The rows are grouped in 4 ways, from coarse to fine. Each group lies inside one group of the grouping before and may be the whole of it. The rows also spread widely along 16 directions, which tell nothing about the answers.
In the rows, zero is written as 128.
Known rows, each followed by its group in each grouping:
[ 94  89 112  38 143 117 138 106 110 115 150 142  93 102 137 111  92 158
 133 114 145 123 185 136 169  95  43 144  75 165  81 115 129 160 105 168
 174]
Z_463 Z_873 Z_764 rogof
[137 104 164 102  95 118 121 155 172 149 121 104 115 132 131 125 153 158
 131  85 137  91 133 203 146 118 158 128 109 173 113 122 115 131 156 115
 146]
Z_121 Z_627 Z_930 vumov
[163 105  52 101 145 138 158  94 112  87 143 148  98 158 173 140  76  98
 115 124 118  93  87 167 122 122  96 114 132 104 177 179 180 142  79 104
 100]
Z_495 Z_656 Z_352 vik
[159 134 128 122  63  87 113 102 110 176 168 107 167  94 163 155 144  75
  98 117 127 131 138  56 134 131 104 113 158 127  98 152 121  93 121 167
 111]
Z_495 Z_656 Z_352 Moni
[151 115 107 122 169 108 142 178 156  92  88 146 116 159  98  92 140 132
 159 124 107  89 129 168 129 107 156  99 141 107 214 107 125 146 105 136
 148]
Z_495 Z_236 Z_44 Gib
[121 158 160 146 138 126 110 119 116 135 119 135 152 151 135 105 159  88
 126 157 101 144 135  76 101 163 126 122  88 114 162 111 117 112 105 135
 130]
Z_463 Z_601 Z_770 tipaf
[138 127 153 133 164 137 136 119 131 124 189 104 120 103  32 147 160 137
 197 115 142 150 108 149 129 117  65  77 168  95 109 153 173 125 128 132
  55]
Z_463 Z_601 Z_12 Gazep
[125  76 165 119 116 106  95 104 123  93 123 149 108 121 163 101 115 175
 110  90 170 101 141 103 170  88 127 130 100  77 155 154 185 124 117 138
 148]
Z_121 Z_523 Z_964 rore
[147 188 135 160 126 117 160 125 105 147  84 137 150 149 119 144  99 112
 111 149 127 138 119 109  96 161 210 149 122 148 131 115  79 115 147  91
 118]
Z_463 Z_972 Z_893 Nudi
[131 116  87 100  96 116 128 123 113  81 223 153 161 106 119 134 130 119
 133 120 144 183 184  78 120 126  62 106 128 146 141 125 128 113 135 187
 133]
Z_463 Z_409 Z_118 rapav
[135  98 119 166  53 126 108 133 153  74 138 151 159 177 166  96 142  83
  72 131 102 148 137 104 128 153 184 134  84 121 151 122  96 102 163 123
 166]
Z_121 Z_500 Z_190 vana
[129 127 128 113 116 166  93 134 170 157 154 101 152 113 163 162 189 116
 112 155  95 161 138 122  68 131 117 145 128 142 136 109  65 155 124 141
 140]
Z_495 Z_236 Z_165 Ligag
[145 159 155 100 165 138 138  94 131  97  83 143 108 175 142 122 122 139
 150  78 154  94  99 172 164 143 164 111 128 102 129 157 107 144  85  95
 134]
Z_463 Z_601 Z_283 sisak
[128 132 113 128 132 112 129 145  74 154 147 119 131  62 138 151 101 113
 151 111 166 136 128 111 139 154  90 136 195 135  67 172 201 101 142 128
  95]
Z_463 Z_601 Z_770 gabem
[148 132 163 128 136 126 111 128 133 155 139 114 144  90 108 146 154 126
 152 127 146 157 150 104 108 154 144 133 170 133 135 162 136 131 146 121
 113]
Z_463 Z_601 Z_283 puzi
[ 86 119 138 150 157 113 166 144  96 174  90 111 101  95  68 112  77 144
 122 180 100 120 136 134 117 113 105 175  64 148  64  90 166 129 161  96
 110]
Z_495 Z_236 Z_44 tuk
[ 94 148  82 150 117 106 144 135  96 147 127 120 136 140 126 119  72 137
  95 152 134 126 150  90 138  83 133 142 138 156 117  50  58 123 140 196
 160]
Z_121 Z_523 Z_932 zega
[162 111 147 115  58 106 127  75 149 150 182 117 158 131 109 110 122  94
  95 129 112 174 178 106 123 146 138 121  75 169 137 136  94 126 173 135
 139]
Z_495 Z_236 Z_730 Boral
[145 101 125 109 137 127 104 116 144 101 116 133 117 131 161 144 127 181
 115 121 154  99 117 130 118  55 157 114 144  84 191 115  92 164  99 154
 139]
Z_121 Z_523 Z_964 tus
[147 155 126 115 120  84 131 113  64 169 106 113 128 139 152 106  79  99
 107 152 116  87  84 163 102 111 119  87  83 143 130  77 134 119 117 132
  97]
Z_463 Z_409 Z_530 pimov
[148 104 116 121  91  78 115 149 102 102 155 153 146 132 138  82 113 115
 112 142 123 132 152 113 111 112 112  93  82 140 185  85 147 109 141 169
 143]
Z_463 Z_972 Z_232 Mot
[132 143  88 117 121 132 154 126 101  98 159 155 121 148 153 134  92 110
 125  95 149 130 130 152 136 169 102 133 117 161 126 159 177  97 124 109
 119]
Z_463 Z_873 Z_764 Deku
[115 146  79 156 136 157 184 153 162 114 154 130 127 149  98 194 149 145
 108 131 102 132 123 112 101 114 128 168 128 127 130 118  94 110 111 123
  98]
Z_495 Z_236 Z_165 Nuze
[122 151 146 149 173 104 141 144  99 114 102 157 120 134  95  90  93 154
 166 103 156 115 146 122 151 146 122 125 125 129 170 139 210 107 136 113
 133]
Z_495 Z_656 Z_352 Moni
[153 109 114 151  83  86 143 169 125 134 129 125 134 115 143 153 146 102
  98 110 124  95 108 106 141 124 154 133 161 106 111 146 154  77 128 134
 100]
Z_463 Z_601 Z_12 Gazep
[134 107 160  95 107 133 117 113 153  90 116 136 137 114 109 143 143 169
 122 140 134 137 143 134 112  84 154 127  73 118 100 108  59 163 139 116
 138]
Z_121 Z_523 Z_964 tus
[163 128 132 146 111 149 113 110 117 116 222 128 145  82 101 163 108 169
 150 101 182 186 128 156  83 135  96 103 144 140 161 166 210 116 188  98
  64]
Z_495 Z_236 Z_730 Boral
[113 134 118 129 134 164 127 120 143 102 166 148 141 104 150 171 163 122
 140  83 152 161 158  68 144 172  92 167 163 106 103 206 165 104 103 119
 124]
Z_495 Z_236 Z_44 Gib
[143  99 184 154 123 108  90 124 117 155 107 103 115 111 134 104 127 154
 115 131 129 102  82 156 116  90 133 105  99  80 143 110 186 128 146 109
 101]
Z_495 Z_236 Z_165 Nuze
[123 165 128 164 128  87 148 148 107 156 103 136 152 112 114 146 113 145
 114 120 148 123 158  40 143 118 164 155 169 127 137 113 117  95 134 158
 137]
Z_495 Z_656 Z_352 vik
[103 114 100 132 148 133  85 184 107 105 130 136 118 145 196  71 130 105
 143 115 129 114 118 161 138 154  85 116 153 128 163 109 190 117 117 161
 169]
Z_463 Z_601 Z_770 gabem
[104 160 189 137 179 153 103 123 151 164  75 111 131 133 128 142 189 137
 134 163 104 134 124  87  94 131 159 155 117  97 141 104  68 153  93 125
 138]
Z_463 Z_601 Z_12 Gazep
[165 124 121 128 143 104 113 121  79 112 132 131 137 106 100  97  90 103
 163 157 140 145 104 150 103 120 116  66 154 104 145 124 156 146 147 128
 100]
Z_463 Z_972 Z_893 Nudi
[162 173 138 133  84 100 118 139  71 158 122 113 166  93 131 140  89 107
 119 153 141 146  97 165  76 144 158 102 115 174  70  89 109 112 187 100
  89]
Z_463 Z_601 Z_12 Gazep
[121 129 171 193 112 142 114 117 155 121 127 103 151 145  72 120 183  91
 127 154  89 160 100  93 123 132 146 114 120  57  87 115  95 117 143 115
 104]
Z_495 Z_236 Z_44 tuk
[ 94 155 144 150 138 166 107 134 142 175 134 105 142 121 150 148 156 132
 110 155 107 157 140 105  81 147 120 173 107 150 126  97 101 133 135 127
 138]
Z_495 Z_236 Z_44 Gib
[129 130  91 118 154 155 137 111 141 139 118 135  99 190 206 130 119 102
  89 135 103 104 121 143 102 157 142 163 110 146 226 142 133 137  77 117
 152]
Z_463 Z_873 Z_764 Deku
[121 147 109 108 166 125 118  99 102 126 102 131 135 122 128 106  88 128
 142 144 139 143 144 110 134 103 125 113 154 115 128  96  68 172 113 164
 164]
Z_495 Z_236 Z_44 Gib
[ 93 107 157 145 137 117 103 143 125  93  96 141 125 129 129 108 157 152
 122 141 124 105 125  76 145  78 117 127  95  57 116  96 124 121  98 155
 141]
Z_121 Z_523 Z_964 tus
[109 164  95 153 116 108 125 214  81 130 104 151 141 124 189 130 103 151
  99 140 139 107 118 136  84 127 143 153 107 171 143  52 143  88 144 140
 141]
Z_463 Z_972 Z_232 Mot
[128  56 197  95 123 132  67  92 171 115 177 106 107 131 115  78 170 168
 146 109 138 147 142 155 152  80  89  85 103  91 163 112 127 176 137 170
 161]
Z_463 Z_972 Z_893 Nudi
[117 120 143 103 164 117 153 151 117 141 113 137 100 110 100 141 118 190
 129 165 117 102 131 152  78  81 106 144  44 147 156  76 145 144 117 115
 104]
Z_463 Z_972 Z_232 Mot
[138  98 159 153  91 129  98 149 133 126 119 107 144  80 114 150 147 139
 125 140 138 140 101 142 110 107 162 122 143 100  64 128 123 130 182  99
 103]
Z_121 Z_500 Z_190 vana

New rows. What belongs after each?
[132 122 102 148 148 149 147 144 154  90 129 135 102 183 115 110  96 168
 125 113 127 114 107 213 116 110 157 125 106 138 197  94 133 145 147 105
 136]
Z_495 Z_236 Z_44 tuk
[ 91 104  77 137 112 149 138 143 119  97 201 126 123 141 114 110 105 108
 124 137 117 172 145 150 130 145  63 136 110 164  97 105 153 117 165 151
 135]
Z_463 Z_409 Z_530 pimov
[169 135 153 164 126 107 142 130 141 127  79 123 146 154  79 117 151  72
 126 171  85 131 103 117 102 150 211 113 127  92 149 132  89 126 137  92
 105]
Z_463 Z_601 Z_12 Gazep
[ 95 139 116 149 133 173 121 128 127  73 109 147 132 140 142 144 112 158
 107 158 123 161 111 129 102 114 140 160  88 109  84  88  82 151 148  99
 150]
Z_495 Z_656 Z_352 Moni
[118 178 152 113 168 158  98 116  89 101  93 158 159  86 159 157 142 127
 158 140 159 172 136  70  96 168 130 144 143  99  93 156 110 142 105 103
 130]
Z_463 Z_601 Z_770 gabem
[135 127 141 122 138 106 120 113 119 187  98 101 128 100 149 148 131 120
 108 147 129 117 133  76 127 108 155 147 175 111 122 129  86 145 108 156
 134]
Z_463 Z_601 Z_283 sisak
[167 111  77  89  84 134 112 109 152  95 210 128 155 135 152 139 134  96
 122 109 139 175 155 137 120 134 121  97 178 157 159 138  65 147 140 179
 151]
Z_463 Z_601 Z_12 Gazep
[142 125 156 132 122 107 104  96 127 171 147 101 145 125 114 114 152  99
 135 142 118 129 137  90 118 115 114  91 137 114 164 128 114 130 114 163
 116]
Z_121 Z_627 Z_930 vumov
[149  99 152 118  91 130  60  95 131  96 163 125 162 106 133  82 118 131
 136 121 157 199 157 134 129 122 132  87 140 121 127 113  97 166 190 152
 173]
Z_495 Z_236 Z_165 Ligag
[166 119 128 118  84 111 123 141 144 133 148 137 160 111 164 170 189  88
  95 149  99 130 134  66  78 137 138 133 115 112 162 151 110 106 100 133
 105]
Z_463 Z_972 Z_893 Nudi
[159 133 103 161 143 127 135 107 116 134 145 111 131 159  80  84  71  81
 157 143 132 154 128 170 121 165 158  96 181 154 182 153 149 138 174 116
 119]
Z_121 Z_523 Z_964 rore
[184 132 154 133  95 119 127 106 115 149 175 121 141 101 140 178 132 133
 112 114 152 131 103 137  77 143 137 115 117 132 164 177 189  99 143  83
  51]
Z_463 Z_601 Z_283 sisak
[134 120 154 142 111 126  56  90 108 112 160 128 169 104 138  78 134  97
 141 135 146 195 151  73 131 137 103  84 150  85 135 128 127 139 153 167
 155]
Z_495 Z_236 Z_730 Boral
[118 107 136 156 132  90 171 164 157 213 106  83 107 117  73 131 160  95
 120 139  76  85 138  98 156 121 129 161 150 125 101 135 145  99 121 143
 109]
Z_495 Z_236 Z_730 Boral
[114 136 175 164 136 134 146  94 120 129 110 128 117 141  98 136 119 145
 108 139 128 138 116 100 129 134 155 157  79  99 101 135 135 116 137  86
 103]
Z_463 Z_601 Z_283 sisak
[111 108  87 125 109 140 126 133 139 119 175 135 122 155 193 125 128 111
  94 101 129 136 157 104 146 155 107 163 140 152 163 144 142 109 115 164
 166]
Z_463 Z_601 Z_770 gabem
[162 138 104  70 138 120 138 124 133 150  94 130 127 124 169 152 114 124
 111 159 102  97 130 157  76 113 145 136  99 165 170 114  81 170 100 114
 139]
Z_495 Z_656 Z_352 Moni
[ 93 134 149 140 146 139 106 168 126 113 143 124 131  97 103 138 155 176
 167 106 163 132 134 124 137 105  92 124 151 115  91 113 150 115 136 150
 120]
Z_121 Z_523 Z_964 tus
[143 154  92 151 140 118 154 145 111 168 119 104 117 146 134 149  97 132
 107 138 112  88  78 169  96  97 136 119 139 136 157  88 127 119 118 128
  90]
Z_495 Z_236 Z_165 Nuze
[152 178  82 111 163 138 141  76  75 120 150 135 128 154 149 139  67 111
 136 133 147 131  90 155  98 127 104  87 144 131 167 122 117 142  93 135
  92]
Z_463 Z_601 Z_12 Gazep
[134 172 135 125 125 115 124 143 106 147 113 140 148 127 168 143 125 138
 114 125 144 124 134 105 100 137 153 139 122 151 153 104 104 114 120 136
 136]
Z_463 Z_972 Z_893 Nudi
[ 96  97 116 123 146 153 143 112 135 124 149 109  96 124 119 153 140 126
 120 141 108 126 110 121 141 107  77 153 124  93  65 138 128 138 100 132
 108]
Z_463 Z_601 Z_283 puzi
[155 140 164  90 134 129  80 107 110 119 110 136 147  93 175 142 137 149
 135 125 165 141 125 121 100 119 147 108 137 108 135 132  97 159 118 125
 136]
Z_463 Z_601 Z_283 sisak
[124 108 125 146 128 141 169 164 138 119 152 134 122  83  60 182 116 190
 125 166 132 167 148 134  69 110 145 177  98 157 116 116 139 133 190  84
  90]
Z_463 Z_972 Z_893 Nudi
[121 119 132 162 138 145 115 113 115 139 194 103 123 107 100 139 115 146
 144 118 162 170 125 124 127 128  96 121 182 120 127 142 173 122 163 143
  98]
Z_463 Z_601 Z_283 sisak
[151  75 174 140 146 111 123  83 130 173 144 104  91 121 104 104  90 163
 117 134 144 128 138 143 121 113 146 136 116 127 210 155 201 149 161 108
 112]
Z_463 Z_601 Z_283 sisak
[137 142 106 137 110 117 142 163 134 111 116 153 169  95 132 180 170  98
 122 141 124 138 165  30 106 149 156 163 162 114 116 169 100  96 106 132
 119]
Z_121 Z_523 Z_964 tus
[133 127 165 109 106 135 173  98 181 150 152 108 111 158  76 140 144 130
 130  91 109 123 148 167 159 156 128 151  73 177  90 161 122 121 146  88
 121]
Z_495 Z_656 Z_352 Moni
[148 116 127 101 114 108 121 141 129 160 119 137 160  67 145 140 144  94
 121 151 115 158 195  63  97 166 134 169 134 159 131 169 131 129 138 124
 148]
Z_495 Z_236 Z_165 Ligag
[ 82 128 121 135 131 221 133 113 196 131 171 105 123 133 144 217 188 153
 107 126 116 168 133 115 100 139 125 203 132 137  82 154  60 147 123 106
 124]
Z_121 Z_500 Z_190 vana
[141 139 151 132 144 100 105 168 114 111  53 164 151 116 154 111 147 132
 134 151 128 103 143  90  92 129 180 128 106 108 190 119 130 124 110 113
 147]
Z_121 Z_627 Z_930 vumov
[166 151 139 105 157 147 102  86 102  90 105 154 132 131 180 150 102 162
 132 125 169 134  97 148  80 121 170 108 127  95 197 144 123 166 108  90
 117]
Z_463 Z_409 Z_118 rapav
[150 105 167  95 120 100 118 110 113 128  77 124 121 103 116  89 104 109
 145 117 130 109 120 173 160 134 140 109 100 114  57 149 145 148 146  87
 135]
Z_495 Z_236 Z_44 Gib
[122 134 172  98 143 130  99  57  81 157 125 113 122  77 156 146  94 154
 131 116 178 145 125  97 144 113 105 131 140 102  66 152 129 155 120 129
 120]
Z_463 Z_601 Z_770 gabem
[152 185 160 101 145 127 143  63 111 150 100 155 140 132 166 151  94 148
 117  88 166 126 158  96 118 169 168 160  93 152 174 180 130 127 101  82
 129]
Z_495 Z_236 Z_44 tuk
[149 137 106 143 110 145 133 142 141  95 201 134 154 126  84 159 145 130
 141 134 138 186 142 134  82 136 122 106 144 149 162 119 115 119 165 132
 102]
Z_463 Z_873 Z_764 Deku
[145 161  97 116 172 139 140 115  95  89 129 157 134 131 108 120  62 145
 164 128 170 169 144 157 107 150 151 116 160 158 171 131 120 157 153 116
 136]
Z_463 Z_601 Z_12 Gazep
[159 114 148 101 107 112 137  62 145 153 140 123 131 131 140 150 146  91
 103 115 126 133 156  65 147 142 148 140 133 112 143 188 100 130  94 134
 131]
Z_463 Z_873 Z_764 rogof
[123 130  98 156 101  95 112 172  78 149 160 126 148  78 152 133  98 132
 130 109 173 128 141 102 129 124 103 122 188 152 121 126 189  83 161 164
 117]
Z_121 Z_627 Z_930 vumov
[106 138 143 193 156 178 153 124 174 110 143 113 109 181  73 149 164 139
 152 101 128 134  99 143 145 148 148 141 155  93 132 163 142 110 129  93
  96]
Z_121 Z_627 Z_930 vumov
[141  43 126 115 107 116 118 142 176 137 156  96  99 107 110 138 150 154
 110 133 122 123 139 147 138  66 137 132 159 112 145 117 112 159 150 161
 143]
Z_463 Z_873 Z_764 rogof
[141 149 188 125 110 113 132 113 182 179 142  90 129 166 114 155 209 132
 115  90 109  91 113 116 145 108 148 112 121 113 143 112  66 107  86 160
 109]
Z_463 Z_601 Z_12 Gazep
[115  93 151 120 119 104 115 183 128 129 105 118 129  91  87 106 148 142
 143 172 101 114 135 158  98  91 113 115  73 139  94  75 130 137 159 124
 125]
Z_121 Z_627 Z_930 vumov
[ 94 161 119 119 160 146 136 144 144 128 115 111 118 161 123 118 160 109
 158  91 112 104 108 151 175 132  86 118 154 114  66 110  92 124  82 157
 145]
Z_495 Z_236 Z_165 Nuze
[162  98 141 103 125 102 110 127 121 142 170 115 130 107 104 113 163  86
 151 151 104 125 124 137  97 121  65  70 111 116 169 136 179 124 110 145
  87]
Z_463 Z_873 Z_764 Deku
[128  92  78 100 120  92 151 181 136 110 115 144 111 160 153  92 123 102
 105 134  90  84 148 152 134 121 126 135  98 157 177  98 134 121 110 158
 166]
Z_463 Z_409 Z_530 pimov
[158 121 147  98 137 104 119 100 106 209 147 102 114 105 150 127 101 128
 121 143 129  93 134 148  82 121 101 122  97 172 205 148 195 131 116 123
  90]
Z_121 Z_523 Z_964 rore
[133 161 150 175 122 138 135 134 121 130 127 112 142 151  81 118 128  95
 142 142 116 156  96 161 111 172 159 115 125 136  91 116 122 108 173  90
  98]
Z_463 Z_601 Z_12 Gazep
[146 123 119 146 114 142 116 128 107 101 140 130 146  92 122 142 116 107
 138 141 135 161 104 141  99 146 120 118 137 103  83 155 161 126 159  84
  91]
Z_495 Z_236 Z_44 tuk
[ 72  91 174 137 140 161  88 106 128 138 114 118 107  98 150 108 118 169
 109 143 134 158 147 113 135 120 105 184  76 109  75 116 153 155 156 110
 165]
Z_495 Z_236 Z_44 Gib
[126 148  98 201 153 156 145 157 133  95 112 138 134 167 102 117 112  93
 142 139 126 168 117 132 122 193 196 153 194 122 152 150 136 114 167  94
 135]
Z_463 Z_601 Z_12 Gazep
[145 109 115  80 116 134 103 125 132 116 150 151 143  78 202 169 153 122
 121 101 159 149 170  75 121 157 119 162 170 129 138 200 142 130 103 138
 147]
Z_463 Z_601 Z_12 Gazep
[146  88 150 138  94 149  57 100 131 119 189 106 136 111 167 112 133 121
 126 110 161 178 113 153 123 141 118 102 169 110 136 151 161 141 174 137
 132]
Z_463 Z_601 Z_12 Gazep
[157 113 108 114  99 129 154  84 133 148 150 116 120 130 150 138  99  76
 112  93 128 127 131 146 154 179 128 149 141 148  98 212 165 116 132  88
 112]
Z_495 Z_236 Z_44 tuk
[129 137 160 162 116 108 101 164  87 112 131 139 160  89 101 124 149 131
 134 179 120 152 106  95  69 108 109  97  87  90 115  78 149 106 152 125
  87]
Z_463 Z_972 Z_893 Nudi
[137 147 139 119 111  93 103 169 117 100  87 168 162 138 180 107 163 112
 105 139 114 112 145  77 103 134 159 124  85 117 177  89  98 105  99 152
 162]
Z_463 Z_601 Z_12 Gazep
[110 140 100 117 165 161 111 191 122  94  98 138 132 112 134 127 133 134
 166 163 123 132 119 184  79 136 120 131 132 148 113 102 121 153 136 107
 136]
Z_121 Z_523 Z_964 tus
[133 129 115 144 151 166 141 130 167  88 159 142 119 166 106 137 127 164
 140 113 133 150 136 162 107 140 142 140 125 142 203 138 143 141 147 103
 133]
Z_495 Z_656 Z_352 vik
